There are 4 ways to turn a row about zero (a turn may also mirror it). The second row of each pair is the first, turned, with some noise. The first 36 pairs use one turn. New pairs use 3 turns, one after the other, and a turn may come again.
In the rows, 128 means zero.
Known pairs, each followed by its turns in order:
[127 139 130 133 124  85 124 144]
[141 127 139 132 144  87 129 131] | E

[ 61 125  90  49 168 133 135  85]
[ 53  53  99 179 103 125 131 104] | E

[132 117 133 194 125 156 113 140]
[136 176 140 154 147 106 161 150] | R

[184 117 125 135 207  85 145 155]
[ 80 140 120 164  57  93  80 126] | U

[142 122 127  65  79 129 135 116]
[138 130  92  93 100 144  77 110] | R

[ 74  64 122  66 145 102 128 132]
[ 56 100 101 131 120 135 113  57] | R

[ 86  95 109 133 126 126 124 117]
[ 99 130 127 134 152 100 124  94] | R

[119 138 176 173  75 130 136 121]
[192 161 118 112  98 120 149 107] | E

[108 123  90 106 134 154  49 137]
[ 77 110 115 180 149  75 106 140] | C

[128  51 174 118 117 127 105 129]
[121 119  59 168 167 132 129 102] | U

[131  84 127 194 118  99 120 105]
[124 200 145 125 142 110 139  81] | E

[133 127 142 102 166  49 118 105]
[122  60 146 110  71 141 123 138] | C

[117 121 128 102 163 152 126  82]
[ 82  96 118 110 125 127 162 130] | U

[126 125 124  78 155 150 119  95]
[135 124 118 160 104 113 124 184] | C

[135 122 131 108 138 207  92 148]
[130  99 147 117 130 211 139 138] | E

[127 129 130 112  92 140  73 144]
[109 122  98 136 147  89  88 117] | C

[136 168 107 113 176 161  96 131]
[141  95 131 194 158 119 132 151] | C

[ 96  83 145 117 168 116 151 130]
[127 143 165 128  73 109 154 131] | C

[127 156  98  84  73 121  86 136]
[120  72 162  81 106 105 153 137] | E

[173 130  96 109  93 162 114 134]
[145 155  83 110 143 147  97 163] | R

[133  95 145 170 121  93  92 115]
[153 113  87 128 125 126  97  80] | U

[125 106 140  93 137 114  84 120]
[115 100 119 130  98  86 108 142] | C

[ 80  59 132 138 142 151 114 148]
[ 70 160 108 150 137 107 159  84] | R

[180 171 126 137 127 135 114 148]
[158 159 134 133  73 124 142 140] | U

[138  92 118 126 207 123 110 207]
[117 125 180 186 202 157 103 163] | E

[144 125 132 131 128 117 127 126]
[129 133 136 135 122 139 119 133] | R

[154 111 128 135 155 129 130 106]
[101 127 115 128 106 113 134 107] | U

[127 144 139 139 133 151 100  78]
[134 119 142 120 158 115 106 176] | C

[140 129 115 126  74  49 124 110]
[ 85  99 101  72 107 168  98 113] | C

[131 150 156  78  93 144 133  80]
[156 131 126  56 103 136 102 106] | R

[127  76  96 139 109 167 136 120]
[ 99 169 119 109 166 146 140  96] | U

[111 141 131  97  78 121 188 157]
[146 101  86 130  72  86  97 121] | R

[128 134 152 116  62 112 126 141]
[184 129 138 162 156 145 141 125] | U

[143  96 127 113 143 103  78 163]
[125 112 189 130 169 127 110 118] | E

[154 121 108 146 120 120 131 165]
[136 174 131 140 114 132 103 122] | U

[119 113  93 120 136 130 119 121]
[ 90 124 140 133 129 131 138 123] | E

New pairs, each followed by its turns in order:
[119 131 134 156 115 126 120 130]
[119 154 125 132 123 128 145 131] | E C U

[173  91 128 166  86 165 152 193]
[158 115  46 136 126  88 183 103] | E E C

[126 146  67 129 122 123 139 106]
[104 142 161 148 144 125  90 102] | E R R

[194 120 205 157 146  93 131 117]
[145  36  99 148 153 131 133 171] | R C C

[113 122 145 171 145 125 100 185]
[ 74 145 169 119 124 109 163 145] | U C C

[138 188  49 158 112 128  97 186]
[ 80 121 127  65 106 162 105 208] | U R E

[184 125 147 128 112 108 165 109]
[ 73 125 126 135  90 146 122  96] | E E R

[135 123 169 157 128  49 138 123]
[ 81 149  76 154 176 149 135 113] | E C U

[130 129 123 128 132 207 163 123]
[115 180 180 131 155 100 148 140] | U E E

[128 104  92 126  92  93 141 112]
[105 115 155 114  86  90 126 119] | R C C

[ 60 127 130 132 136 100 116 121]
[117 128 181 106 134 150 106  92] | E U R

[128 136 126 128 178  52 108 161]
[ 64  98  93 136 154  75 128 124] | R U E

[106 133 106 102 131 163  57 134]
[ 97 134 101 197 150  96 141 122] | E U E

[126 141 128 123 161 134 124  93]
[138 104 127 111 104 110 155 131] | U C E

[125 207 161 116 132  91 143 165]
[ 93 125 145 177  98 142  66 163] | C C U

[184 131 196 165 114 119  52 106]
[140 147 157 167 209 169  92  70] | C C U

[155 102 127 101 137 140  89 177]
[103 149 139 141 180 106 113 167] | U R E

[128  84 125 166 120  68 123 161]
[ 97 110  89  62 118 116 143 101] | E U C

[134 207 163 130 123 155 123 121]
[187 174 116 108 148 167 125 112] | U R U

[ 95 118 194 119 203 152 130 130]
[ 86  62 100 105  80  87 137 128] | E U E

[135 160 134 128 127 160  49 135]
[108 166 119  88 140 173 110 176] | R E U

[114 118 170 150 132 113 126  98]
[149 111 131 144 141 147 158  92] | U R E

[144 175  80 168  56 133  81 160]
[169 178  99  99 141 209 137  87] | U U C

[129 120  52  99 120 128 113 125]
[ 86 124 155 115 126  92 181 116] | R E R

[123 122 100 148 113  99 107  91]
[131 111 122  94  98  98 141 104] | R C C

[139 116 118  64 142  94 124  98]
[136 150  87 136 116 119 116  65] | E E E

[119 126 207  79 132 133  85 140]
[ 88 116 187 144 155 136 140  64] | U R C

[ 76 134  49 148 127 149 147 130]
[131 174 119 134 186 136 135  58] | R U R

[119 128 134 135 139 170  93 128]
[139 140 117 135 168 134  97 144] | U E U

[ 91 164 205 107 135 127 167 161]
[120 114  72  54 113 111 173 122] | E U E

[108 134  77 138 122 138 179 141]
[138 145 109 114  83  83 137 156] | C C U

[114 101 136  96 142 149  87 155]
[147 124 128 184 127 122  91 117] | U U C

[ 79 207 150 120  74 120  95  99]
[121  95 118 139 113 118  31 184] | U C R

[117 133 135 125 122 128  60 151]
[113 131 120 134  99 124 127  64] | C C R

[122 136 177 130 139 142 128 106]
[140 151 103 142 144 144  92 122] | R E R

[148 155 125 157 146 134 159 127]
[117 172 147 146 120 140 128 147] | U U R

[153 130 117 112 108 132  71  89]
[121 112 112 132 142 123 153 197] | U C E

[117 163 139 100  85 134 144 126]
[148 152 110 110  84 142 133 150] | U E U

[ 95 145 115 112 193 207 121 135]
[ 48 179 162 129 102 108 147 103] | U R E

[139 105  90 118 155 146 123 120]
[ 92 133 109 152 131 116 128 159] | U U U

[124 162 105 122 131  49 147  82]
[ 65 133 163  97 100 127 114  72] | U U U

